The rows are grouped in 4 different ways at once. Each group adds its own fixed numbers to the row, and there is some noise. The rows also spread widely along 12 directions, which tell nothing about the answers.
(in the rows, 128 means zero)
Known rows, each followed by its group in each grouping:
[161 153 134 177  82 106 127  72 171  88  47 116  57 170 122 157 117  92
 159 166 154 148 120 125 152]
(0) j705 (3) j540
[153 166 153 164 153 131 137 101 152 111 142 118 125 148 184 132 118 123
 103 151 138 168 165 110 124]
(2) j705 (4) j628
[129 132 113 114 129 137 134 108 170 110  61  91  91 178 115  61 161 136
 142 140 178 105  79 150  46]
(2) j254 (2) j523
[149  89  82 111  88  84 111 158 137 128 114 148 114 137 124 146 123 106
 155 141 147  87 140 171 139]
(3) j76 (4) j422
[148 140 166 134 141 148 126  87 160 129 128 124 125  71 134 148 133 114
 163 131 123 154 122  78 123]
(1) j254 (0) j422
[136 137 157 135 150 115 123 110  75  88 194 115  85  99 155 133  90 145
 105 144  56 190 142 107  40]
(3) j76 (1) j523
[160  93 105 136  96 121  89 126 128 129 144 131  86 133 166 155  86 111
 166 121 171 104 175 149 142]
(1) j880 (1) j540
[162 106 129 112 120 111 132  99 154 147 100 161 154 126 103 119 126 137
 138 129 141  97 103 115 100]
(0) j880 (0) j452
[166 158 197 161 158 155 132  83 129 122 121 115 168 135 146 169 161 121
 109 207 117 205 146 107 113]
(4) j994 (2) j628
[163 106  82 145  89  58 153 141 160 161 114 171 171 157 136 162 100 143
  93 121 114  78 147 155 172]
(4) j994 (3) j452
[143 145 128 152 110 166 131 171  91 129 139 101 144 169 155 175 136 120
 142 182 149 168 200 168 135]
(3) j76 (2) j540
[159 153 150 114 161 145 144 100 165 134 122 114 147 112 134 133 186 128
 137 166 136 159 133 129 121]
(3) j76 (0) j422
[133 114 147 112 165 131 138 137 143 111 137 134  90 116 153 109 151  86
 161 159 173 135 116 120  89]
(0) j705 (4) j628
[152 142 134 138 157 158 149 109 165 155 144 134 154 122 146 122 109 159
 121  92 147 118 148  96 126]
(4) j705 (3) j540
[155 139 108 126 137 162 152 141 127 134 122 107 143 152 134 134 121 136
 139 127 135 138 164 143 152]
(1) j705 (2) j523
[147 132 138 126 157 157 112  96 147 119 116  87 108 112 111 130 155 125
 159 129 141 140 121 123 112]
(2) j994 (0) j628
[147 128 130 145 134 114 142 121 135 115 107 132 130 135 120 130 125 118
 133 149 128 142 115 136 110]
(1) j994 (4) j628
[141 100 165 112 171 128 114 105  96 109 206 179  99 120 125  78  77 135
 101 110 163 117 146  86  29]
(1) j994 (3) j422
[175 101 123 116 146 111 146 131 128 131 140 127 109  96 154 138 136 118
 162 160 117 153 112 142  93]
(3) j705 (2) j452
[110 135  98 134 144  83 142 135 130 112 172 116 106 124 184 139 113 126
  79 106  82 124 156 132 146]
(1) j994 (2) j628
[105 167 181 157 163 146 121  90 193 143 120 114 179 116 173 118 165 141
  84 148 138 147 114  74  78]
(2) j994 (2) j628
[152 128 147 151 134 169  74 100 172 162 151  79 167  99 182 147 103 158
 133 105 153 112 170 108 104]
(3) j994 (1) j628
[156  97 134 136  96 110 126 156  86 122 147 146 120 128 152 191 106 101
 147 181 111 160 180 151 141]
(1) j76 (2) j523
[166 148 147 169 109 101 138 130 157 127 141 139  99 136 192 161 108  90
 154 167 162 161 152 129 125]
(3) j254 (1) j422
[145  63 107 109  62 112 112 190 102 165  97 146 217 132 107 152 134 146
 139 191 135  86 162 180 105]
(1) j254 (3) j422
[152 122  86 122 114 116 132 132 192 151  69  93 136 114 113 136 146 146
 185 119 133 112  83 168 123]
(2) j76 (1) j422
[107 137 128 140 121  90 163 173  66 115 179 197 139 123 126 118  84 120
 103 149  91 161 129 102  64]
(1) j880 (0) j422
[150 111 117 122 107 116  84 113 166 138 106 123 156 131 147 115 123 143
 125 150 146  93 136 134  97]
(4) j705 (1) j422
[122 153 122 157 124 130 149 145 118 133 140 131 125 125 163 153 108 117
 137 133 115 160 139 117 123]
(4) j880 (4) j523
[ 79 122  85  78 159 137 127 161  98  79 147 105  46 136  95  98 155  95
 148 103 120 114 116 137 111]
(4) j76 (2) j628
[108 160 148 149 134 150  81  84 165 103 136  83  91 125 210 127 143 104
 112 146 143 141 160  87 113]
(4) j705 (2) j452
[147 182 167 121 180 167 169  74 159 119 122 112 146 108 113 166 181 126
 109 132  75 185 136  84 190]
(3) j76 (2) j523
[164 112 145 130 128 123  83  88 155 125 152 129 115 108 160 151 101 128
 134 122 144 121 160 115 122]
(2) j76 (4) j422
[117 119 122 136 122 165 124 166  92 118 150 166 111 157  95 118 102 100
 152 127 193 107 165 120 111]
(1) j994 (0) j540
[152 122 112 176  54 102 126 134 165 150  68 114 123  81 136 185  98 112
 205 139 103 140  89 120 118]
(3) j254 (0) j452
[146 133 153 147 127 120 118 104 123 102 158 133 100 139 170 160 109 113
 111 150 130 147 178 123 132]
(0) j76 (4) j540

New rows. What belongs after each?
[159 143 130 142 127 142 132  52 185 116  48 126 114 160  46  97 113 157
 131  89 146 105  76  99 104]
(2) j994 (3) j523
[136 131 120 134 146 116 152 123 157 116 146  96  48 134 173 114 109 108
 158  96 169 120 126 129  94]
(0) j254 (3) j628
[106 135 136 113 139 159 139 157 132 124 123 136 130 148 133 124 167  98
 137 161 168 130 149 129 124]
(1) j76 (2) j523
[133 101 135 100 138 138 106 128 104 103 119 106 139 114 111 136 161 125
 137 172 109 140 142 149 107]
(1) j76 (4) j628
[104 160  91 178  77 129 111 152 102 108 122  93 130 141 153 131  60 147
 118 115  88 138 150 120  91]
(3) j705 (4) j452
[106 131 112 129 149 153 206 188 151 157 138 145 126 109 119 124 121 118
 177  78 158 111  96 111 117]
(0) j254 (3) j540
[153 169 143 155 172 108 176  66 222 145 115 115 128 119 181 111 126 149
  98  96 132 131  90 100 112]
(0) j994 (4) j523
[163 123 147 120 136 134 124 107 170 142  94 137 198 167 122 110 167 152
  91 172 163 107 152 129 111]
(2) j705 (3) j628
[201 140 149 150 117 124 174 103 170 155  84 160 173 133 100 165 116 131
 147 142 119 149 115 115 151]
(3) j254 (1) j523
[136 147 123 112 180 150 188 154 163 161 151  95 128  93 174 113 175 132
 155 124 137 146 119 133  99]
(3) j254 (0) j523
[151 129 154 106 118 130  90  85 164 138 103 100 199 136 149 119 199 155
  75 200 128 110 166 136 103]
(3) j254 (0) j422
[131 116 131 122 121 131 118 134 141 117 138 165 110 145 143 138 116  85
 125 133 170  93 175 107 166]
(0) j705 (4) j523
[150  95 119 121 118 129 154 164 109 148 108 174 150 126  72 154 115 113
 164 138 126 122 105 131 121]
(4) j994 (2) j523
[165 151 142 142 148 140 130  82 137 108 130 126 103 131 100 139 119 122
 138 120 131 152 134 111 133]
(2) j994 (0) j422
[134 161 120 166 109 106 122 116 186 116  99 101  93 133 194 152 139  95
 146 162 145 155 134 128 146]
(2) j705 (2) j422
[156 132 140 138 143 160 120 125 142 162 155 118 156  91 141 145 114 138
 158 115 151 133 147 112 105]
(3) j994 (0) j422
[116 171 116 150 109 181 102 103 123  93  76  66 107 164 123 119 137 124
 148 143 150 147 144 136 119]
(1) j880 (4) j452
[163 136 131 151 155 136 160 143 162 163 138 123 169 134 175 138 122 134
 135 131 171 136 151 149 128]
(1) j994 (4) j628
[192 106 120 142 119 130 126  95 149 153  98 112 166 150 108 141 112 183
 124 124 135 111 137 158 110]
(2) j994 (3) j540
[149 118  96 132 133  76 143 129 136 116 174 153  91 161 180 123 101 133
  83 114 135 100 180 143 139]
(2) j705 (3) j540
[168 133 149 128 148 110 148  92 188 152 133 154 161 127 149 105 127 144
 104 123 147 108 122  94  93]
(3) j254 (0) j628
[145 147 110 106 174 114 180 129 147 124 134 119 110 130 134 122 194 115
 116 145 117 137 131 152 148]
(3) j994 (0) j523
[105 156 116 125 139 140 144 154 139 109 147 123  95 162 156 130 154  85
 124 132 163 124 166 128 161]
(2) j254 (2) j422
[ 82 132 112 139 119 119  78 108 148 104 176 121  69 125 172 108  91 119
  91  67 146  68 165  81 107]
(3) j994 (3) j452
[156 140 154 156 134 152 166 168  80 127 179 149 102 143 142 161  89 106
 161 150 156 187 176 124 100]
(3) j76 (3) j523
[178 131 158 118 159 119 166 123 168 129  82 138 155 164 126 116 202 113
 141 223 177 163 110 170  97]
(1) j76 (1) j628
[172 138 134 145 115  97 144 112 188 155 121 150 149 130 170 129 128 126
 124 146 161 116 136 121 113]
(3) j254 (0) j422
[119 142 142 133 131 173 112 119 118 100 128 122 118 147 130 122 128 114
 122 146 148 138 164 103 126]
(1) j705 (2) j540
[149 138 113 150  72 132  99 108 118 109  71 144 166 178  46 160  96 132
 117 139 108 113 150 130 171]
(4) j994 (1) j422
[105 149 116 124 130 181 114 136 139 117  80  68 108 110  93 133 168 110
 188 137 136 146  98 131 111]
(3) j994 (2) j422
[112 121 116  88 141 164 129 142 102  98 134 103  88 119  96 175 163  86
 159 123 103 132 168 130 203]
(0) j76 (2) j523
[147 155 155 160 133 172 111  89 180 138 135 114 124 129 153 167 115 119
 149  99 174 129 174  88 170]
(2) j76 (3) j452
[167 106 142 117 129  95  90  82 179 138 109 103 155 128 169 125 171 154
 102 178 136 113 140 150  82]
(2) j76 (0) j628
[156 130  91 143 112  91 155 131 134 110 117 109  76 159 154 124 100 127
 138 130 131 127 136 158 116]
(0) j705 (3) j452
[173 124 153 112 157 135 141 108 149 128 138 131 158 147 146 130 157 124
 108 158 151 128 168 134 142]
(1) j254 (1) j628
[154 148 142 148 142 109 180 124 138 115 119 162 128 130 123 154 145 109
 125 164 106 168 126 110 147]
(2) j705 (3) j452
[135 149 144 131 151 169 130 117 125 115 118  72 143 116 114 135 142 146
 141 132  98 162 129 120 101]
(2) j254 (1) j628
[145 168 130 164 127 157 142 109 134 110 123 120  96 165 115 140  95 109
 146 108 163 137 152 109 146]
(0) j994 (0) j452
[ 95 139  98 133 120 155 138 164 127 139  92  65 176 107 108 165 179 151
 139 141  73 134 129 151 145]
(2) j994 (3) j452
[202 148 136 137 166 144 212 122 123 128 132 142 138 130  88 183 128 128
 158 125  87 184 135 137 194]
(2) j254 (1) j540
[131 126  96 133  98  88 127  96 172 119 104 102 121 128 157 143 132 148
  93 112  87  91 145 137 166]
(1) j254 (3) j540
[161 143 108 138 141 148 170 132 116 131 127 134 138 114  92 154 101 141
 154 101  86 154 132 113 162]
(4) j705 (0) j540
[135 138 123 131 130 143 122 121 130 119 116 109 128 130 135 125 148 131
 130 158 124 139 142 129 113]
(4) j705 (0) j540
[133 108 138 109 167 149 139 133 131 123 152 136  91  86 119 119 123  99
 181 100 147 129 104  99  98]
(4) j254 (4) j628
[152  90 133 107 109 130 119 157  88 135 132 166 147 158 121 156 155 103
 132 193 162 118 186 153 137]
(4) j880 (3) j523
[141 156 126 124 140 146 160 129 148 131 120 125 131 145 129 153 154 114
 131 137 127 147 150 127 169]
(3) j76 (2) j523
[121 178 112 155 130  75 206 135 196 120 104 153  81 131 167 142 174  77
 132 144 126 143  96 117 170]
(3) j254 (0) j540
[152  66 115 119  88 102  79 145 119 117 147 171  78 174 147 128  87  77
 145 141 208  67 176 138 110]
(4) j254 (2) j628
[169 112 111 127 149  57 187 125 187 148 172 189  86 109 170 131  92 106
 131  72 145  96 118 103 147]
(3) j254 (3) j628
[152  95 130 104 129 118 110 123 119 126 122 131 147 119 108 148 132 134
 131 150 103 127 128 134 105]
(4) j76 (2) j628
[129 150 161 176 115 144 130 142 178 155 140 154 150 112 184 161 102  95
 156 131 184 136 145  85 126]
(2) j254 (4) j422
[138 123 135 127 119 164 119 131 128 125 105 144 131 136  87 147 119 111
 163 125 151 124 141 114 142]
(4) j76 (4) j523
[ 92  99 142 110 112 111  68 108 190 127 114 164 108 109 136 123 173  80
 125 146 188  60 129  88 129]
(4) j994 (3) j422
[146 105 108 106 147 128 100 116 120 110 154  87 112 140 175 114 148 137
 105 142 144 101 180 172 117]
(1) j994 (4) j452
[148 181 126 153 146 153 186 116 162 127  82  71 147 157 136 157 191 145
 125 158 113 172 141 155 169]
(2) j254 (3) j540
[173 139 154 135 153 108 128  71 159 116 115  90 127 145 172 109 166 154
  95 189 141 155 137 160  76]
(1) j994 (3) j422
[159 136 125 129 140 145 159 128 127 140 125 101 152 136 120 137 102 165
 136 118 104 148 131 145  97]
(0) j76 (1) j523
[ 99 165 146 154 111 142 123  98 120  97 112 145 129 129  72 145  83 120
 109 101  80 144 112  60 130]
(0) j994 (2) j422
[112 117 138 127 127 118 100 109 156 119 125 123 113 107 151 113 116 127
 130 125 133 120 109 102  68]
(1) j76 (2) j628
[115 100 154 113 122 111  71 122 106  91 179 136  68 113 158 123 104 100
 130 151 145 123 152 115  57]
(0) j76 (1) j422
[175 102 110 104 126 115 117 112 166 144 124 127 112 112 133 141 127 126
 166 116 150 109 124 145 130]
(3) j76 (2) j422
[128 139 125 143 104 144 123 125 159 134  83 115 143 170 130 142 138 115
 125 142 162 106 144 133 145]
(0) j994 (2) j523
[123 141 132 166 121 134 152 168 111 121 120 145 122 120 111 182 118  79
 173 152 126 169 128 119 150]
(4) j994 (4) j628
[147 146 130 145 136 138 147 120 140 134 116 125 132 101 136 133 110 126
 171 129 133 165 100 118 101]
(1) j880 (4) j422
[125 111 115 118 126 134 102 127 122 110 142 114 114 124 136 117 108 132
 123 117 133 105 165 117 117]
(1) j705 (3) j628
[123 145 118 126 130 150 127 139 137 118 128 119 113 154 129 134 131 116
 136 124 147 124 158 131 141]
(4) j76 (1) j523
[136 145 150 147 149 157 116 111 122 117 153 112 121 136 141 131 111 135
 117 126 133 146 157 111 100]
(2) j994 (1) j523
[154 127 146 139 148 165 165 136 163 152 120 129 122 119 125 118 109 125
 193 109 185 130  94 115  75]
(0) j254 (1) j540
[161 104  98 121 140 133 147 162  95 124 141 118  80 131 134 141 122 115
 190 136 155 147 132 179 108]
(2) j880 (4) j540
[120 150 187 135 132 125  89  48 146  71  95  97 102 120 133 142 179 104
  95 190  83 169 122  80 108]
(2) j254 (2) j628
[170 137  65 135 126 107 204 158 122 128 114 101 123 133 103 178 119 146
 156 100  56 148 125 182 197]
(2) j254 (1) j540
[143 143 126 131 135 133 141 115 140 133 135 131 149 137 141 163 153 126
 111 134 120 133 168 119 177]
(2) j880 (3) j452
